The first 4 rows are patterns. Each new row is the sum of 2 different patterns, raised or lowered, with some noise. Before adding, each is slid sideways (what falls off one end comes back at the other) and multiplied by a number that may be negative. Names go in the order of the patterns.
Some rows, each with the names of its patterns after it:
[  1.7  -0.5   2.8  -2.9  17.6  21.8   2.1   2.4   1.5   0.9  -3.1 -21.7
   0.5  -5.2  19.1 -12.7  -5.8  -2.8  11.8   1.5   9.7  -2.0  17.6  -2.6
 -16.3   9.7   3.5   3.4  -9.5  19.9 -21.2  -7.5  13.4  -0.7  16.8 -15.3
   2.5]  zag
[ -8.4  13.8  -3.6 -11.2  -0.9   7.2  -9.7 -19.7   2.1  29.6  10.0  10.6
  -9.5   3.3  17.7 -17.5   4.3   6.9   0.8  -7.9   0.9  -2.4 -13.5  10.6
  -0.5  22.5  23.7   4.3  -4.0   1.7  -6.5   6.7  22.3  -3.0  32.3   0.1
   5.3]  zovil
[  2.5  15.0  -8.1 -32.3   5.9  15.9  -1.4  17.3   7.3 -12.1   2.1  -3.0
 -19.3  -5.1  -7.0  15.8   4.4 -12.0  17.2 -32.3  -2.0  22.6   1.6 -20.9
  -5.6   3.0   7.2   9.1 -27.0 -13.3  13.7  -9.2   4.8   3.3   2.3  10.7
   3.1]  Lenat
[ -8.2   8.5   4.6   1.2  -8.8   1.6   3.2  11.9   0.5   0.7   2.5  13.3
  15.1  -8.2   0.7 -13.5   5.6 -30.2  -4.4  14.1  -0.2  -9.3   9.1  12.8
   4.2 -10.5  -3.8 -13.6  -6.5  -7.6   4.7   4.4   3.2  32.3  -3.0  14.1
 -20.7]  res

New rows. What belongs after each?
[-50.0 -22.0 -21.5 -26.5 -43.3 -39.2 -19.2 -35.7  -4.6 -30.7  20.5  -3.3
 -36.1 -30.5 -15.1 -38.3 -33.5 -13.5 -16.4   2.5 -11.8 -14.7 -23.5 -20.6
 -32.1 -36.3 -56.5 -16.8 -47.2 -20.4 -16.0 -10.8 -22.4 -19.7 -24.3 -24.9
 -14.2]  zovil res
[-25.7   5.0 -46.2 -24.7   0.0  -6.0 -34.3 -10.1 -14.6  12.7   0.4 -49.2
 -26.3   6.3 -28.4 -15.9 -10.9  -3.3   0.4   0.0  -6.0   6.2 -24.2 -47.9
  -8.1 -18.2 -12.9  -4.2   8.4 -19.2 -16.5 -17.7 -32.4 -11.1 -20.7   0.6
 -16.9]  Lenat res
[ 15.9  16.5  -4.9  13.4  -3.0  10.9  -1.4 -16.2   6.0   1.8  -6.2   0.0
  32.6 -14.8 -12.2  10.0  -7.5   7.7  -2.0   1.9   3.8  10.9   4.2   2.8
   1.9  13.2   9.9  -6.4  20.2   4.1 -13.4 -12.5  13.4   1.3  12.4 -10.5
  -6.5]  zag Lenat
[  8.9  13.4  -5.0  -4.9  -2.2  27.9 -24.3  -9.2  17.4  -7.0  -7.3  18.8
  12.2   9.8   5.6   4.0  -3.5  -9.6  -3.9  14.9  -0.9  25.6  32.0 -10.4
  15.1  -0.6  -0.6   7.4   4.5  -0.6  12.4  12.6  -1.8  18.0   1.4   2.9
   4.0]  Lenat res
[  3.2  -2.0  10.6  -3.3  23.7  33.2  11.1   8.7  10.8   2.6   8.2  23.5
  -0.4  17.5   7.2   2.1   9.1  23.8  -2.8  -7.9   1.9  17.7  -4.6 -15.1
   0.4  32.8  14.8  13.9 -11.1  -0.8  26.0 -12.2  16.8   9.2  22.8  -0.1
  -2.0]  zovil res
[ 27.0  26.2  20.6   6.6  19.2  -6.9   8.3  17.0  16.1   3.6  32.7  32.1
  13.9   0.7   8.9  32.8 -14.2  58.4  23.4 -13.6  14.4  18.6  31.6  11.4
   9.0   8.7  34.9  27.8  -8.4   7.3  10.3  10.6  12.1   6.5  15.5  30.9
   3.1]  zag Lenat
[-42.5 -36.6 -45.9 -55.9 -26.8 -32.6 -34.2 -19.1 -27.2 -43.6 -59.6 -35.4
 -31.5 -22.2 -48.0 -43.9 -36.1 -36.2 -26.7 -40.2 -26.0 -21.3 -27.3 -24.4
 -43.9 -37.0 -51.9 -50.5 -61.5 -45.5 -13.5 -48.7 -49.9 -33.0 -19.8 -34.0
 -40.1]  zag res
[ 25.3  14.8  32.7  37.3  13.8  25.2  34.3   8.9  22.0  35.1  10.9  41.0
  -5.8  19.5   1.0  42.9  -0.7  -2.3  10.6  29.6   7.2   3.7  14.1  55.9
  20.6   8.8  12.2  19.7  32.8 -10.8  34.2   2.9   8.0  19.2  13.9  25.2
 -11.9]  zag zovil
[ -9.9 -18.3 -18.3 -14.4 -17.0  16.9  -3.2   7.8 -36.6  10.3  12.5 -39.1
  -5.3 -19.2   3.8 -20.0 -10.8 -12.7 -25.7   2.2 -26.5  -7.7  10.7  -8.4
 -14.8  -9.6 -13.7  16.5  11.5  -8.9   4.0   1.0  -0.2 -16.9  -6.1 -14.8
 -30.0]  zag zovil
[ 23.5  16.5  16.7  20.5  27.1  13.7   3.6  18.0   2.3  20.7   4.5   6.8
   5.7   8.5  19.5  15.3  14.7  19.3  24.5  25.2  -0.1  12.3  -9.3  -5.4
   6.4  20.3  16.6  20.8  31.4  -2.0  26.6 -20.0   8.5  16.1  23.6   6.3
  11.6]  zovil res
[ 32.3   8.5  11.6  21.5   0.2  15.2 -20.6 -27.0   7.1  12.4   9.5  16.0
   9.5  17.0  13.5  -4.7  -6.9  19.7  22.7   4.2   4.2  19.3   2.9   7.3
   2.4  28.1  24.6 -18.3   1.1   1.2  27.7  -9.0  19.7  31.0  -4.3   6.7
  -4.6]  zag zovil
[ 23.1  18.2  -3.9  34.9 -21.6  -5.5  35.0  11.7  -7.7  -4.1  25.5  -0.7
  10.1  -6.0  -3.3  31.9 -10.7  15.2  11.4  10.3  19.6   8.7  23.4  37.9
   2.9 -17.5  14.9  22.5   4.9   5.7  14.7  -5.6  24.9  -2.0 -12.1   1.3
  10.5]  zag Lenat
[31.3 -0.2 24.4 34.6 36.6 32.7 34.5 37.3 30.0 18.6 19.9 -1.0 21.0 16.7
 42.4 19.3 23.7 49.2 32.1 38.3 16.1 18.0 43.2 28.3 15.7 25.7 29.0 30.9
 28.3 38.8 12.5 22.1 45.3 37.3 30.6 16.7 16.9]  zag res
[19.1 16.4 -3.6  7.8 -8.7 27.9 29.4 18.2 -9.9  8.3 22.8  4.0 19.1 -3.4
  1.6 13.5  3.9 11.4  3.9 18.6 16.2 26.4 24.9 20.3  2.1 -9.7  8.4 23.5
 23.7 19.2 33.6  1.6 13.8  2.7  6.7  3.6 -1.6]  zovil Lenat
[  8.4  27.2  -3.2   0.8  15.4  11.3   5.0  27.3   6.9 -11.5   5.4  11.2
  -7.8  11.7   4.7  24.4   6.8  -6.2  18.6 -39.9   8.3  16.0  21.4  -4.0
  -3.3   6.5  12.8  20.0 -17.3  -5.6  12.0  -1.4  10.0   8.5   0.9   6.2
  14.7]  Lenat res
[ -5.3  11.5  12.9  -0.3 -12.2  -6.3 -32.8  -2.3 -38.4   4.3  12.8 -14.9
   0.0 -21.2   5.7  16.8 -14.1 -25.5 -21.2  -9.6  -6.0   6.5 -21.1 -13.3
  35.7 -15.6  11.6 -21.6  -9.7  11.0   0.4  -2.0  -1.8  -9.6 -25.8   9.8
   7.6]  Lenat res
[ 21.3   0.0  14.7  29.9  24.8  15.9  -2.8   9.2  32.7  10.0  29.0  13.1
 -20.7  14.4  -0.2  10.5  21.3   4.3  -7.3  42.0  33.6   3.7   7.5   2.2
  -5.7   2.5  -6.6  10.9  11.1   0.2  46.2  34.8  17.6 -22.4   3.3   4.3
   7.3]  Lenat res
[-16.2 -22.7 -11.8   5.7  -0.8  15.6  22.0  23.8  -2.1   6.5 -23.4  18.2
  22.6   1.2  13.7  -0.5  -4.8  -3.4  -6.3  -0.5   7.5  -8.1   2.2  -9.0
  -4.6 -16.4  43.4  15.5  -4.1  -6.4 -13.8  29.5 -14.7   2.7   5.3  -1.1
  -2.9]  zag zovil
[ 14.7 -18.6 -20.8  -1.0 -10.9 -24.3 -17.9 -19.0  13.9  -0.6 -14.0 -16.8
   5.6  18.7  -7.7 -10.2 -17.4  -8.3 -11.0 -29.0 -20.6 -26.4  14.5 -20.7
   0.5 -15.9  31.1  -2.4 -13.4  -8.7  15.6 -19.4 -34.7  -3.9   4.7  -0.6
  -2.0]  zag res
[-14.1  23.2  -5.1  39.0  40.0   4.7  13.9  15.7  33.6   4.2  33.5  15.6
   8.5  20.0   5.4  20.1   5.5  27.1  21.6  30.7  17.5  32.0   8.5   6.1
  19.0  26.9  13.0  11.8  33.2  28.5  27.8  17.1  37.0  30.8  17.2   8.4
  15.4]  zag res
[  0.0  -3.6  -6.3   5.5   1.6   6.9   7.5  -6.9   0.7  -5.3  -4.6  -7.2
   2.9 -10.0   6.4 -21.8 -15.5  10.3 -19.2  -5.6   1.6  12.4  -6.0  -4.3
   4.9  -8.5  -9.2   1.4  13.8   1.0 -16.2  12.8  -8.5  15.1 -14.4 -16.1
  15.1]  zovil res
[ 13.1  -7.7   0.7  -2.8 -25.8  10.7  22.8   8.0  44.9  13.0   1.3  -9.4
  17.0  -6.8   4.7 -12.4  20.7   2.2  -1.8   5.3 -22.0  20.8  17.8   5.0
 -16.1  11.1 -10.0  34.0  22.8 -31.2  -4.9   3.8  12.5   9.9   8.0   8.3
  14.2]  zag Lenat
[-13.2  15.0  -9.7 -37.3   0.8 -24.6 -30.1 -17.3 -20.5   7.3 -25.8  -0.8
  -8.4  -9.0 -18.5 -21.2  -4.5 -30.2 -10.8 -27.3   5.7  -7.4 -26.8 -38.0
 -16.9 -11.6  -2.0 -30.1 -31.8 -19.3  -7.2 -16.8 -22.3 -32.5   5.8 -17.7
 -16.1]  zag res
[-10.5   9.3  12.2 -14.3  35.8   5.8 -10.7   4.2  23.8   7.9   5.7   9.8
  -6.2  21.5  -1.8 -17.1   9.0   5.7   3.5   9.2  -5.0 -10.5   7.2 -24.0
  11.3  22.3   8.8 -11.8   8.9   3.9   2.5   8.7  13.0  22.1  16.3 -10.0
   4.3]  zovil Lenat
[-35.2  -2.2 -31.9 -25.9 -21.5 -28.3 -27.1 -15.9 -36.2  -9.6  -0.4 -28.4
 -13.9 -29.1 -32.1 -35.7  11.8 -13.5 -22.9 -15.2 -45.5  -5.0 -25.3 -35.0
 -21.7 -28.2  -6.3 -34.9 -50.3 -10.4 -44.7 -23.9  -6.9 -15.5 -12.4 -24.8
 -14.7]  zag Lenat
[-36.6 -11.6 -42.6 -27.2 -11.3 -32.6 -40.5 -29.5 -23.6 -29.8 -29.9 -38.7
 -36.0  -5.5 -36.8   0.9 -18.9 -34.1 -16.5 -15.2 -28.4 -24.0 -35.0 -41.1
 -16.2  -2.1 -21.9  -6.0 -21.4 -37.0 -26.3 -51.7 -35.7 -39.9 -14.5  -7.6
 -27.7]  Lenat res
[ 24.4  23.9  18.0   5.7  25.4  26.6  21.3  10.6  44.3  -7.8 -14.4  31.7
  28.2  29.1  16.0  24.1   8.8  16.8  17.4  -0.1  27.6  28.5  29.7  21.9
   8.0  29.9 -10.5  -2.9  34.0  14.3  16.6   2.7  13.9  19.9  33.0  -2.3
  14.5]  zag Lenat
[-15.6 -20.6 -21.2 -34.8 -20.5 -30.9 -24.0 -32.6  -7.0  -6.9 -38.5  -6.4
 -14.9 -22.2 -19.4 -32.8 -16.5 -21.6 -20.5 -20.9 -31.2 -28.5 -24.9 -34.2
 -10.6 -24.4   1.3 -17.9 -28.7  -4.9 -12.2 -22.3 -41.9 -13.6  -7.4 -15.1
 -16.9]  zag res
[ 15.2   7.1  -3.7   6.3   3.4  -4.4   7.9  -9.7 -11.3   4.6  -7.6   8.5
  16.8   6.5 -24.0  -2.5  -4.1  -6.3  18.2 -11.1   3.7  13.4   2.4   6.8
 -11.9   7.1  20.2 -11.8  23.6   2.4 -15.6  -2.2   2.5   4.0  -4.4   5.9
 -13.1]  zag Lenat
[ 0.6 20.5 35.3 28.6 28.9 45.3 21.1 24.0  3.1 -8.6 34.4 -6.6 67.9 28.9
 -8.4 15.6 38.8 31.9 16.5 11.4  2.5 45.4 34.2  4.9 18.5  4.3 23.8 17.9
 21.4 14.3 40.7  9.8 17.6 50.3 21.7 -1.8 10.8]  Lenat res
[-40.8 -37.5 -20.8 -17.6 -56.8 -38.5 -37.0 -30.6 -36.2 -41.6 -32.7 -18.9
 -36.0 -37.5 -48.0 -49.7 -32.0 -57.0 -24.8 -45.5   4.1 -44.3 -53.6 -38.4
 -19.9 -42.9 -39.7 -41.4 -13.9 -36.0 -40.2 -24.5 -28.2 -37.5 -48.3 -23.4
 -82.3]  zag res
[15.9 25.2 -8.1 14.3 11.7 24.6 21.1  6.8 38.9 10.7 16.4 31.6 17.5  3.1
  8.4  1.2 19.9 17.7 12.9 -2.7 19.1  6.8 27.8 18.8 24.9 20.5 30.6 14.2
 13.0 16.3 -1.3 21.3 18.1 28.6 10.3 14.2 17.6]  zag Lenat
[ 14.0  19.1   9.7  -9.3  -5.6  20.8  15.6  23.7  19.1  23.1  27.0  10.1
  14.8 -26.1  25.1   7.2  32.3  11.7   6.2   4.0  14.1   8.5  14.9  23.9
  -0.8  10.3  10.7  19.9 -10.9  17.7  26.7   3.9  24.4  -1.7  49.5  14.8
   3.5]  zag res
[42.8 36.9 28.2 29.4 29.9 19.1 24.0 17.7  7.8 32.8 36.2 19.9 47.5 26.8
 32.1 19.5 23.3 20.3 20.2 35.1 46.9 32.6 32.6 55.1 26.2 37.2 -5.1 21.2
 30.9 45.0 19.7 16.8 27.2 40.0 38.1 33.9 26.9]  zag res
[ -4.4   6.3  10.8  -0.5  -4.3   1.3 -13.2   3.7  19.3   2.9  -3.9   6.0
  11.6  -1.6  19.4  -9.2   1.5  21.0   9.2   8.2 -10.7   2.1  12.3  -0.5
  23.9   4.0  -8.1   9.7  24.8   2.0   2.3  -8.0   1.3   1.6   9.5   4.2
   8.4]  Lenat res
[-20.1 -10.0  -7.9   0.3   5.2   8.5 -12.2 -17.8  -1.0 -35.5 -13.2 -12.5
  -5.5 -10.2  -6.3  20.2 -21.6  10.8 -30.1  -4.3  14.2  -3.0 -10.3 -17.4
 -12.3  -2.1  15.5 -11.7  11.1  -7.5   5.6  -0.6  -8.9 -11.0 -30.2  -4.9
 -32.7]  zovil res
[ -0.2   6.5   6.6  12.7  13.8  13.2 -12.0   6.4  29.2  -2.5  10.8   9.4
   1.7  13.1   2.3   3.2  -1.8  16.0   3.5   9.1  13.0  -2.2   1.7   9.1
   9.0  17.1   3.8  -7.4  27.3  18.6  11.6   6.0  21.4   4.4  11.5  -0.6
  -3.4]  zag Lenat
[-17.7 -21.3 -33.0 -21.5 -32.7 -20.0 -15.5 -28.8  -8.1 -39.4 -17.9   8.4
 -18.6 -29.5 -33.7  -9.0  -9.2 -11.8 -42.1 -27.6 -15.7 -23.9 -25.8 -15.4
  -7.6 -16.1 -18.9 -17.8  -3.2 -36.2 -28.7 -10.5 -15.4 -19.4 -16.7  -4.8
 -28.2]  zag Lenat
[29.7 24.2 11.8 30.6  0.9 31.9  6.4 38.1 18.6  7.2 16.0 -7.6 41.0 15.9
 36.3 39.6 20.6 16.8  4.4 -6.3 22.1 35.1 15.0 44.6 21.1 42.3 10.7 35.7
 -2.2 20.1 22.6 27.2 -0.9  0.0 10.5 45.0 11.4]  zag zovil
[ -0.8   9.4 -18.1 -37.9 -24.4 -25.6 -13.2 -33.2 -30.9  -9.6 -10.3 -31.8
 -22.1 -14.4 -12.6 -15.7  -3.5 -26.9  -7.1 -36.1 -46.3 -17.2 -12.5 -18.3
 -20.6 -10.9 -47.9 -21.2 -33.9 -18.4 -12.0 -22.9 -26.9 -15.2 -10.0 -15.1
 -25.7]  zag zovil
[-15.6 -11.1   4.6  13.2  -6.7 -26.3   2.4 -11.2   8.2 -20.0  -8.3  15.7
  -3.4 -17.6  -4.5  -2.1  -2.7 -12.1  11.1  -0.7  -9.6 -23.9 -25.3   0.4
 -12.0   9.7   7.2 -18.0 -20.4 -11.6 -18.7  -3.8  -9.1   4.3 -16.5   2.3
  -5.4]  zag zovil
[-31.9 -46.6 -26.2 -40.4 -62.1 -23.4  -7.9 -39.4 -58.3 -20.1 -68.3 -48.7
 -16.4 -39.3 -21.5 -32.0 -30.4 -28.9 -51.5 -37.8 -28.9 -38.1   7.5 -32.8
 -53.5 -35.8 -19.2 -35.6 -56.7 -43.1 -47.9   0.3 -35.2 -52.5 -31.2 -32.9
 -39.5]  zag Lenat
[  5.5  13.5   2.6  15.5  17.8  19.6 -32.3  -7.9   7.5  14.6  15.6 -18.5
  22.8   4.7   1.1   7.1  11.4  18.5  24.3  19.2  -0.6   8.4 -11.4 -14.6
 -11.0  10.3   1.1  25.9  -6.0 -16.1   8.1 -11.7   7.7   8.6  13.2   8.1
   8.8]  zag zovil
[  5.5  -3.1 -13.4  -6.1  -1.3 -12.0  13.5  10.3  -3.9   1.1  10.8   0.6
   1.7 -15.6 -22.1  -0.7   3.3  -0.7  -1.1 -12.3  -9.1   2.8 -13.8  -2.0
  15.8   9.7 -17.2   4.8  15.1  -4.4 -11.9   6.0  20.6   1.9 -11.3  -1.9
  -1.8]  zovil res
[ 31.6  18.8  -1.7  10.3  22.9  -1.0  30.0  -2.2  -9.4  10.6  31.0  17.7
  13.6  24.4   5.6  43.2  11.4  11.3  28.6  12.3   2.1   9.4  -3.4  12.1
  -2.2   0.7  34.1  37.2   6.2  -4.1  22.9 -18.4  22.8  30.6   0.5  17.7
  20.6]  zag Lenat
[ 16.9   0.3  -0.3   1.6  -7.6  25.3   1.8  16.0   0.1  22.5   4.9  29.8
  13.2   9.5  28.0  -1.3   3.8   3.5   3.7  19.6   8.7   2.3  11.9  -6.5
   6.1  10.8  17.1  12.5  17.5  39.7   5.4  18.0 -18.2   6.5  14.8  19.1
   3.7]  zag zovil
[  2.2   7.7  16.1 -10.4  22.6   1.8  13.6  -5.4  10.5  -0.9   3.1  10.8
  -2.1  -5.7 -24.8   5.8  -5.4   2.2  18.6  -5.9  -4.2  19.3  -1.5   5.8
  -3.5  -3.0 -16.6  -5.0  -8.7  -6.4   9.7   0.3  40.3  13.8  14.6 -18.7
  -6.4]  zovil res
[  4.9 -20.3 -21.7   4.9   4.5  -4.7 -17.1   0.1  10.0   4.6 -21.9 -10.3
  -9.4  12.3   5.8 -23.0   5.5 -21.9  -4.2 -34.1  -3.4   7.2  -4.3  -6.3
  -3.8   7.2 -14.1 -28.8 -11.0 -15.8 -13.6 -10.1  -4.1 -14.7   0.1   6.7
  -8.2]  zovil res
[ -4.4   8.6  26.0  16.0  -6.3   3.7   1.0  16.1  -5.9   8.4  14.0   0.2
   5.6   4.8   6.7 -16.8  29.8  13.7   6.8   5.0  13.4  22.2  -2.9   7.0
  15.6   1.0   1.8  -8.5  -1.6   8.9  15.2  11.8  12.1   7.3  22.0   6.2
  -8.1]  zag res
[ -5.5  -6.6  12.8   9.4   3.8   0.2   6.5 -14.2  32.5  17.6 -12.3   8.8
  -9.4  11.6   1.2  -3.0   2.6   1.3  -2.7  -2.2   8.1   0.0  -6.1   2.9
  -5.4   2.2  23.5   1.5   9.3   3.3  15.8  12.0  -2.2  -4.7  10.5 -11.9
  22.4]  zag Lenat
[ -2.1  10.7 -13.5  51.3  -4.3  -9.0 -23.9   5.7   9.2  -1.6  -6.8 -17.9
  20.1  11.2  -3.5   3.8  -6.5  -4.0   7.6   1.7 -13.1  -5.2 -27.6   8.5
  -5.3 -11.9  -2.3  -2.6 -25.5  -1.4  18.9  -1.8 -10.5   8.3 -12.1  -3.0
 -21.7]  Lenat res
